The rows come from 5 hidden closed curves, with some noise, and rows from the same curve form a group. Each curve winds through 8 dimensions. The rows are also pushed far along 5 directions, which tell nothing about the answers.
(in the rows, 128 means zero)
Known rows, each followed by its group:
[144  68 139 110 121 111 184 134 110 126 130 109 133 111 175  77]
(4)
[151 154 125 129 109 142 160 116  90 158 148 117 127 115 131 124]
(3)
[119 108 100  52 181  98 174 134 137  90 141 121 112 135  84 123]
(2)
[116 132  85  99 120 131 145 128  94 132 135 163 142 140  99 166]
(0)
[153  55 124 141  93 139 102 150 125 139  99  95 153  95 135 136]
(3)
[144 113  98 109 133 145 136 147 138 118 120 164 128 131  82 130]
(2)
[150 121 139 139  67 175 143 124 149 134 133 122 133 104 123 105]
(0)
[146 126 157 139 106 150 113 102 122 101 127 129 112 130 116 133]
(0)
[163 105 130 171 118 142 111 155 123 160 107 130 144  94 110 126]
(4)
[160  18 143 151 119 178 108 177 139 156  93  91 172 117 121 164]
(3)
[133 108 124 134  96 121 153 152 114 156 108 110 146 107 161 102]
(4)
[156 149 129 163 109 145 134 113 119 122 133 149 124  80 155 103]
(1)
[155  58 129 138 197 106  99 141 141 161 114  88 131 135 131 163]
(4)
[111 157  97 142  89 125 117 196 144 204 102 134 185 103 159 150]
(1)
[ 93 193  86 107 114 116 153 174  72 150 122 159 163 103 169 144]
(4)
[131 167 134 146 160 114 140 123 119 136 137 129 128 111 184 122]
(0)
[131  65 138 117 174 149 123 142 138 139 133  94 137 135 186 146]
(0)
[156  82 110  65 151 132 192 107 117 120 160 102 114 116 141 118]
(3)
[129  90 116  70 145 126 177 164 106 130 137 129 142 137  91 129]
(4)
[101 159  94  98 101 128 178 132  85 144 157 149 131 128 138 104]
(1)
[114 162 114 144 103 142 130 178 112 180 111 153 151 107 120 133]
(3)
[ 96 154  97  83 111 122 161 158 137 134 126 135 153 102 102 144]
(1)
[112 199 149 127 104 145 154  99 125 107 157 169 119 137  94 124]
(2)
[ 97 211 135 166 125  98  86 121 115 109 124 164 112 152 145 104]
(0)
[124 114 147 156 157  95  97 132 109 180 114 101 126 155 159 150]
(2)
[ 89 166 148  82 147 123 171 123 102 120 167 126 112 160 155 110]
(4)
[ 92 159 126 125 138  92  97 127 161 138 130 123 133 161 159 134]
(1)
[112 133 142 116 125 107 146  82 108  95 153 100 107 108 160  99]
(3)
[ 93 152  93  57 119  91 168 150  89 154 158 132 149 158 160 132]
(3)
[ 87 166 104 111 143 108 143 140  92 166 149 138 132 160 163 130]
(1)
[ 84 151 129  99 160  99 130  99 124 102 156 115 111 182 158 128]
(0)
[123 105 139 125 131 107 132 132 117 137 126 115 123 147 129 112]
(2)
[161  76 101  87 136 132 162 184 111 170 121  93 159  94 100 137]
(0)
[125 209 133 158 102 137 123  79 111 119 143 140  98 134 114 116]
(3)
[128 160 171  93  98 144 198 115  97 119 168 123 122  97 134  93]
(2)
[170 119 153 118 116 144 169 133 119 157 144  89 115  97 141  81]
(0)
[108 134  79  64 165 117 159 113 131 116 152 125 124 127  80 165]
(4)
[ 85 163 136  55 158  92 151  79 117  52 164 125  94 159  75 138]
(2)
[141 105  95 119  94 190 156 121 119 116 137 140 130  92  99 132]
(0)
[137 121 130 158 151 144  62 127 136 123 102 129 114 145  77 171]
(3)
[ 82 173 116  99 153 116 131 130 122 108 151 146 128 160 178 133]
(2)
[142  91 120  88  71 174 221 125 111 102 141 123 132  76  74  92]
(3)
[104 156 109 137  95 146 157 159  93 163 126 146 153 104 186 113]
(1)
[165  40 125 126 115 182 138 171 128 130  86 118 146 111 123 140]
(1)
[161  91 125 158  88 140  68 105 157  91  98 127 104 139  90 110]
(3)
[125 168 101  96 109 119 202 162  77 169 134 135 138 114 147  94]
(4)
[107 202 108 169 108 116  60 113 118 133 104 152 125 134  93 175]
(2)
[104 169 127 149 122 124  97 144 147 141 100 145 128 160 110 140]
(3)
[106 152 103 110  96 107 100 122 116  85 120 150 127 145  76 137]
(1)
[123 132 125 124 159 105 154 101 103 109 144 133  93 141 156  84]
(4)
[139  92 102  63 126 105 162  82 111  79 154  89 102 127  97 112]
(4)
[140 110 137 146 165 128 113 131 139 111 104 133 124 153 125 141]
(1)
[132 172 127 218 107 135  96 148 105 180 103 151 138 104 194 100]
(4)
[119 133 104 118 128 136 139 156 140 150 109 123 150 100 113 162]
(4)
[130 162  94  85 127 104 158 119 103  96 141 156 125 123 112 120]
(4)
[ 86 240 139 123 144 124 131  74  92 103 177 151  84 146 135 123]
(3)
[ 99 143 106 105 137 158 163 162 103 164 149 130 158 114 191 145]
(0)
[134 155 163 133 110 127 184 132 122 168 148 100 126  73 184  75]
(1)
[ 91 139  86  89 115 126 161 157 130 155 147 138 176 131 133 161]
(0)
[114  83  68  70 140 151 153 167 114 145 135 122 161 120  86 179]
(0)
[105 197 141 196 124 116  62 102 174  92 113 148 122 114 119 130]
(3)
[143  64 124 149 120 151 111 172 150 164 114 113 183  95 137 160]
(0)
[128  71 149 111 184 136 139 110 125 130 155  82 116 139 181 132]
(0)
[113 168 128 102 157 119 122  62 111  70 161 133  78 161  68 140]
(3)
[ 81 175 125 108 210  94  89 107 110 122 146 126 103 191 121 181]
(3)
[ 96 192  99  85 180  78 155 144 107 142 148 146 129 148 152 131]
(2)
[ 57 151 125  91 196 105 108 140 131 113 145 148 131 204 122 179]
(2)
[122 172 116 106 148 108 170 110  98 107 155 151 128 114 147 119]
(1)
[185  72 162 157 100 167 133 170 140 173  98 104 141 113 129 105]
(4)
[ 85 143  98  73 140 143 169 180  93 145 131 142 163 142 153 165]
(1)
[112 168 103 107 134 122 197 129 103 129 161 162 145 116 138 111]
(1)
[128  82 135  90 140 109 176 170 111 158 143 104 158 134 202 101]
(2)
[152  59 142 101 159 115 153 154 130 191 150  83 144 148 226 116]
(1)
[130 109 110  77 149 130 183 126 141  91 137 126 112 105  79 104]
(2)
[131 131 127  89 165 111 142  83 115  94 158 120  89 148 154 123]
(2)
[135  76 137 113 160 109 120 114 133 121 117 103  95 170 108 126]
(2)
[140 153 166 164  82 159 111 125 113 147 126 123 131 120 157 121]
(0)
[156  69  95  95  99 183 168 166 125 149 111 113 150  87 117 138]
(4)
[ 97 153 116 131 138 118  89 147 166 128 101 128 137 129 103 159]
(1)
[123 160 122  96 100 159 200 112 117 106 150 139 102  90  99  87]
(2)

New rows. What belongs after each?
[102 179 121 120 128 118 156 112  74 152 158 156 136 137 169 145]
(0)
[130 159 106 109 109 128 128 132 141  87 114 145 118  99  64 116]
(2)
[ 97 138 105  86 144  95 153 170 137 186 135 111 160 133 176 143]
(1)
[152 139  83 131  84 135 124 158 105 122  97 160 152  89 100 133]
(4)
[104 186  85 136  95 130 124 144 122 138 121 173 132 123  92 127]
(3)
[ 85 189 136  85 138 115 181 129 108 115 180 146 125 126 192  91]
(0)
[ 93 127  87  58 170  80 153 151  70 150 146 106 150 153 183 159]
(4)
[125  51 135  73 153 134 175 112 111 105 161  85 131 142 139 132]
(3)
[124 185 129 148  79 178 168 132 101 163 140 129 131  74 182  99]
(4)
[126  99 127 103 145 149 167 153 105 137 127 122 138 134 168 129]
(1)
[123 130 112 112  85 125 165 143  89 154 133 135 146 107 100 122]
(2)
[132 146 140 221 127 140  42  99 171 112 114 139 124 148 136 135]
(3)
[ 79 216 136 119 172 107 143  90 129 104 173 174 105 174 113 132]
(2)
[139  64  88  58 185  95 148 118 149  61 131 112 122 133  44 152]
(0)
[162 115 146 168  72 146 117  91 151 107 116  96 111  79  96  96]
(4)
[127 150 140 184 150 121 138 158 111 202 128 133 155 127 211 117]
(1)
[145  62 139  87 197  73 103  97 134  95 124  83  97 168 107 154]
(2)
[108 212 109 143  94 140 107 109 153 116 123 153 105 108 105 120]
(1)
[106 150 105  85 140 140 150 120 134  64 143 145 107 132 125 103]
(0)
[169  60 173 153 110 123 137  98 152  98 110  82 104 101 138  73]
(4)
[141 129 159 123 160 117 127  40 120  77 161 106  64 138 152 108]
(2)
[107 146 127 100 151 148 157  55 119  69 179 124  76 137 128 108]
(0)
[171  84 143 149 134 131  82 118 125 120  98 103  96 129 107 126]
(1)
[171  45 113 151 168 111 105 164 156 143  88  96 157 107 125 146]
(0)
[105 127 139 119 193  97 102 137 130 174 155 108 136 187 232 150]
(1)
[181  73 124 148 125 145 140 132 136 115 115 136 140  88 119 120]
(1)
[143 125 128 138 128 122 168 156  92 168 120 125 128 117 169  85]
(4)
[104 168 150 122 169 117 177 151 105 188 148 107 127 118 210 105]
(2)
[147  93 165 183 126 162  86 102 157 107 126 107 120 100 139 118]
(0)
[125 149 125 115 162 101 100  92 118  74 126 138  95 148 105 140]
(1)
[129 151 162 112 177 107 121  76 132  78 149 113  84 150 131 125]
(0)
[112 126 100 107 145 135 102 154 136 123 117 146 144 150 146 165]
(2)
[104 162  71  81  97 116 153 138  81 132 144 131 151 112 117 147]
(4)
[165  37 116 128 148 166 100 136 165 122  90  93 120 122 106 158]
(4)
[160 146 149 153  65 150 152 124 103 137 135 125 140  86  90 106]
(3)
[132 111 116  92 172 135 159  97 137  74 147 125  96 134 143 113]
(0)
[133  72 108  82 167  90 132 141  94 146 133  82 140 146 168 151]
(4)
[127 148 105 138 134 109  74 101 117  84 110 126 104 140 117 138]
(4)
[ 98 126  92 116 156 107  82 141 159  92 109 149 151 155  21 196]
(3)
[115 170 101 142  76 139 105 140 167 132 107 149 140 102 100 127]
(1)
[153 109 116 170 150 135  73 138 148 157  97 112 113 134 100 141]
(0)
[ 91 145 138  71 152 111 200 152  98 148 159 111 149 115 179 123]
(1)
[138 161  93 142  95 167 124 110 147  60 114 164 110  92  86 101]
(0)
[127 184 111 163  91 154 128 126 152 102 114 169 122  73  64 103]
(2)
[143 102 142 120 162  93 106  94 122 116 126  99 100 146 121 143]
(2)
[129 145 122 127 131 129 112 114 111 116 131 131 125 142  64 158]
(3)
[150 106 166 132 139 115 134  76 172  97 141  88  79 120 150  70]
(1)
[153  99 159 130 133 120 173 129 115 159 143 108 107 114 170  67]
(3)
[120 152  97 115 120 161 133 117 141  69 126 153 113 117 110 114]
(0)
[110 168 138 121 104 107 182 126  74 172 159 127 133 115 161  96]
(2)
[ 86 203 150  67 118 131 203 117  92 121 183 149 126 135 129 124]
(2)
[186 119 134 188  81 140  96 110 114 133 100 100 111  84 144  90]
(4)
[139 114 130 119 146 124 185 113 120 124 162 135 129 123 136  93]
(1)
[ 55 170  99 126 178 110  62 133 151 113 131 143 150 171 116 209]
(0)
[137  46  93  90 187  98 119 136 154  85 106 101 127 159 100 139]
(0)
[127  95 111 119 147 117 116 167 139 159 101 131 136 149 112 144]
(3)
[148 102 109 110 149 134 126  90 140  94 134 119  82 139  64 114]
(0)
[159 102 165 143 109 156  97  96 154  73 117 121  96 156  85 107]
(1)
[153 127  79 117 114 123  99 123 130  89  97 140 118 129  59 145]
(4)
[105 155  92 110 111 118 156 172 132 151 130 145 182  90 125 148]
(3)
[135  56 126  98 205  88 116 103 157  75 137  89 114 149  90 143]
(0)
[150  78 123 148 184 115  86 120 157  97 110 131 128 143 124 155]
(1)
[108 136 129 151 101 164  95  88 142  62 119 131 110 125  68 139]
(3)
[100 123  87  66 148 103 148 107 141  73 140 128 124 119  89 144]
(3)
[137  99 111  89 115 117 167 134  86 140 150  99 147 105 144 121]
(4)
[117 173  97  64 129 110 207 115  75 102 168 155 129 104 131 117]
(1)
[142 132 146 159 139 120 119 138 106 165 129 111 146 118 120 144]
(3)
[116 193 116 150  72 137 119 149 138 138 114 169 163 114 104 145]
(2)
[ 93 200 134  95  96 119 181 106  64 120 175 148 124 136 159 106]
(0)
[137  87 111  97 119 131 147  90 122  88 158 119 115 143 120 111]
(3)
[118 190 152 177 134 106  84  85 105 145 131 124 102 132 160 140]
(2)
[166  60 101 127 142 135 128 148 144 108 105 141 150 109  90 151]
(1)
[134 115  90 107  86 174 164 122 115 128 130 143 137  87  74 155]
(2)
[119 152 155 139 150  88 107  92 130 123 145 115  87 171 181  89]
(3)
[107 147 126 138 168  97 122 115 147 114 145 134 135 140 108 141]
(3)
[113 117 109 121 194  94 142 165 116 173 141 134 171 146 193 163]
(1)
[124 162 121 123  72 124 151 123  87 145 152 132 133 110 169  93]
(3)
[166  85 149 131 182  98 134  96 146  89 133  91 103 112 130 101]
(0)
[147 137 208 176 137 147 103  89 130 114 138 104  88 158 189  85]
(1)
[163  96 116 155  95 161 114  93 145 101 124 137 108 108 118 100]
(4)
[151 156 116 112  94 132 162 100 132  65 133 149  96  82  63  71]
(2)
[105 103 147 116 180  78 123 159 101 187 130  93 152 162 175 162]
(2)
[102  98  83  28 123  83 182 161  96 125 149 126 162 151 110 143]
(1)
